There are 4 ways to turn a row about zero (a turn may also mirror it). The second row of each pair is the first, turned, with some noise. The first 36 pairs use one turn. New pairs use 2 turns, one after the other, and a turn may come again.
Known pairs, each followed by its turns in order:
[ -8 -18 -25  28 -25 -21 -13  -3]
[  4  21 -26   6  -6  22  -5  38] | Vabog

[ 11 -19  15   5   6  -6  25 -23]
[  7  14 -33  -6  11  18   7 -16] | Mur

[-10   6 -28 -22  13  10  16   3]
[-9 -1 31  7  0 27  9 14] | tad

[-18 -17  -3  -1  -3  23 -17   7]
[ -3 -10 -22  13  22   5 -12  -5] | Vabog

[ -5 -12 -20 -24 -14  21 -16  18]
[ -9  22  15 -11  32  -2 -20  -9] | vazap

[ -2   6  21  10 -13  11 -24 -15]
[ -6   2  12   9   0  29 -17  17] | Mur

[ 21  16 -18   9 -19  -7  -5  13]
[ -3  -8 -26   5   4  27   8 -18] | tad

[ 10 -11 -26  19  -2 -26 -26  -9]
[ 30 -32  25  -8   5   1  -2  -5] | vazap

[ -1   6  27 -28  -8 -12   4  14]
[-10  12 -25 -18   0 -23  12 -12] | vazap

[  4   2  10  25 -24 -14   7 -18]
[-25   7   4  -3 -22  16   0  26] | Vabog

[ 20  -4   6 -18   3 -11   9  -9]
[ 24  14 -16   4  -6  -1  -5  -6] | Mur

[  6  29  26  -5 -26 -25  -8  21]
[  1  18 -38  -7 -34   9   3 -14] | tad

[ -1  19  21 -10   7  13  24 -12]
[ 24  14  21   1 -19  -1   3  -9] | tad

[ 12 -20 -25   6  11  -8 -20   3]
[  3 -31  -9   0 -31   0   4  -3] | Mur

[  8  29  16  15 -29   4   1 -18]
[ 27   3 -15  -8 -10   7 -19 -31] | tad

[  2 -13  15 -17   3  -8 -22  -2]
[ -9  11  -8  11  -4 -17 -23 -13] | Vabog

[ -2 -27  -5 -22  -1  17  27  18]
[ 25 -25 -15 -20  -7   9 -14 -23] | Vabog

[-28 -18  14 -23 -14  19  26   3]
[-30  35  -7  22  15 -11  18  -1] | Mur

[-22  17   0  11  15  26 -13  -2]
[-12  -8   1   8  40  -1  12   3] | Vabog

[  8 -28 -19 -11  29  25   8  15]
[ 41 -27 -10  -2  12 -17 -12  -5] | Vabog

[  4 -16  17 -17  -2   5  18  14]
[ -6  15 -28  -5   4  -7 -14   3] | vazap

[  9  19   1  11 -17   1  10  13]
[ 0 -4 14  9 -9 20 16  0] | Vabog

[-21  29  11 -11   1   6 -17   8]
[ -3  -1  24  15  19 -11 -17  20] | Mur

[-15  21   0 -13 -23  17 -20 -13]
[-7 26 29 -2  9 -8 20  8] | vazap

[ -1  11   0  30 -24 -12  -8  28]
[  4  -4  36 -25  -2  10  19  11] | Mur

[ -5  21   1 -28  14 -15  19 -21]
[  6  14 -14   2 -13  15  32 -21] | vazap

[-25 -27  27  11 -19  16  25  -6]
[ -1 -19  26 -19 -24 -33 -22 -13] | tad

[ -1   4 -19 -19  -7   6 -29  -6]
[  4  11  27 -18  14   4   2 -11] | vazap

[-24 -29  17   5  29  19   6 -13]
[  0  19  -3  12 -40   4 -32   0] | vazap

[-29  21 -15 -15  -1  20  10 -13]
[  1  14  31   5  -6  26 -26  -1] | tad

[ 11  -9 -17  20  22 -11   6   4]
[  8 -26 -12 -20  -2  -1   8 -17] | Mur

[  2  24 -25  25  15  15  26  16]
[ 25 -15  19  -3  19  14  32  20] | Vabog

[  0  25 -14 -14   1 -25  -2  -6]
[  8  -2   5  -3   9   6  32 -22] | vazap

[-25 -15  -7  -4  21 -12 -18 -12]
[-11 -25 -22  13   6  -4   7  20] | Mur

[-13 -19  -8   2  -2  -4   9 -21]
[  5 -20  11   2  -1  -9 -17  13] | tad

[-22  27  -6  24 -10  10 -22  16]
[-22  25  -7  11   5  11 -23 -29] | tad

New pairs, each followed by its turns in order:
[  8 -11 -27  24  15  16   6 -10]
[-14   9   7 -18  22 -20   2 -20] | vazap tad

[ -5 -13 -29 -11   6  25  20  11]
[-21 -28   8   8  10  10 -29   4] | vazap Mur

[ 9  5  7 -1 11 15 -7 12]
[  3   7  -6  -6  18  -9 -11  -3] | tad Mur

[ 24  28 -25  -8   4  13 -20 -25]
[ 13   1  38 -34  11 -26  -5   3] | Mur vazap

[ 12   1   4 -26  18 -25  26  21]
[ 42  10 -17 -27  -5   7   6   6] | Vabog tad

[  9  -6  15 -12  -9  29 -19 -22]
[-20 -17 -17 -17  -3   4  25  20] | Vabog Mur

[-15   0 -13  15  17 -25  20  17]
[  6 -10  21  14  -4 -17   6 -33] | Vabog Vabog

[ -5 -26 -13  -3  11  22  -4  12]
[ -3 -12  -8   6  32  -3  16  12] | Vabog tad

[ 29  -9  -3 -18  28  -5 -21  22]
[-22  -7 -28  32   2  15   3 -22] | tad vazap

[-16 -12 -25   7   6  11 -26  15]
[-17 -26  -1  17  27 -11   5  10] | tad Mur

[ 25  21   5  -9   9  20 -20   9]
[-15  -3  16 -14  -9   7 -14  32] | Vabog Vabog

[ 28  27   0  10 -28  -5 -15 -19]
[-10  -7  22  -1 -27  -8  42   1] | vazap tad

[  5   8 -26  26   6  -8 -27  28]
[ 14 -18  26 -16  11  12 -15 -33] | Vabog Mur

[ -5  13  -3  -6 -11 -15  24  19]
[ 32  11  -6  -3  14 -14  -3   0] | Mur Mur

[ 24   9 -26  -5  18  -4 -17 -14]
[-28 -18  -5   6 -11  27 -17   3] | tad vazap

[-16  27   8  12  17  15  -3 -21]
[ 18 -10  11  -7  11  25 -28   7] | tad Mur

[ 10  -2  29  13  13  20 -11   2]
[ -8  10  21  14 -12 -13  21  20] | vazap Mur

[ 10  -2  -8 -29 -19 -25  15   1]
[-18  18  16   5 -26  -6  16 -17] | tad Mur

[  4 -28 -29 -16  -1 -19 -28  -4]
[ 20 -18  15 -30 -24 -15 -17   9] | Vabog Mur

[ 10   1   2 -28 -28 -29  27 -27]
[-10  47   3  -9 -10 -21  -6  29] | Vabog Mur

[ -2 -21   8 -26  -7  -4  10 -11]
[ -7  10 -12   1 -21  -9  -7  28] | Vabog Mur

[ 15   5  22 -14  -2  -6  -4  27]
[  0   7  -5  -3   4  34 -17   9] | Vabog Mur

[29 27 12 -7 11 12  4 16]
[ 18  -4 -25   1 -21 -11   0  28] | Vabog vazap

[  0 -10  28 -10   1  20 -21 -12]
[ -5  19   2  11  -5  12  13 -32] | vazap Vabog

[-19   2 -20  20   9   7 -26 -17]
[ -8  29  -6  22  27 -17  -3   2] | tad tad

[-14  -9  16 -11  28   3  14  29]
[  9 -15 -31 -20  23  10   9 -13] | Mur Mur

[ 16   0 -18 -10 -11 -14 -14  -4]
[15  3 13 -3  3 -5 25 14] | vazap tad

[  2  27  27 -23  17  -3  23 -25]
[  3 -24  22  -3 -21  36 -12 -20] | vazap tad

[ 26  -5  23  -5 -22  29 -24  28]
[  6  36 -10   4  -1  28  26 -31] | tad vazap

[-27 -30  22  20 -20  -4   4  27]
[-25  19  40 -14  -4   9 -23  10] | Vabog vazap

[-24  -5 -12 -26  11  -1  23  26]
[-19   7   4 -19 -32 -13 -15 -20] | tad tad

[-16   7 -14 -23 -12 -17  -6 -20]
[  4  14  -3 -19  -2  -1  36  -4] | Vabog Vabog

[-24  25  11 -28  16 -21  -6  23]
[-13  17  44 -21   9 -11  -8  13] | tad Mur

[  0  -6  23  -7  -1 -19  -9 -14]
[ 22 -15  10  13   3   3   9   8] | Mur Vabog

[-29  18  -1 -15 -13 -28  20 -20]
[ -3  -2 -16  47 -12  23  -3   1] | tad Vabog

[ 15 -15 -23  25  21   7   3   0]
[-12   3   5 -26  28 -20  -2  -8] | vazap tad

[ 11 -24   4  11  17   6  23  11]
[  6  -4  34  -4  15   2 -18   3] | vazap vazap

[ -3  -4 -22 -19  -2  23 -26  -9]
[-14  -7  17  -7 -10  15  21  32] | Mur Mur

[ 13 -18   3   0  20 -17 -24   7]
[-10   5  -5 -12 -23  17  14 -23] | Mur Mur

[  5 -15 -18  11  16  -3 -16   5]
[ -9 -28   2 -14   7   4  -3  -5] | Vabog vazap

[ 23 -28 -17 -18 -15 -15   1  20]
[ 29 -15 -26 -24   2  12 -10 -18] | tad Vabog

[ -8  18  -5 -17  -1 -19 -17  18]
[-17  -4  23  -2   3 -13  26   9] | Vabog Vabog

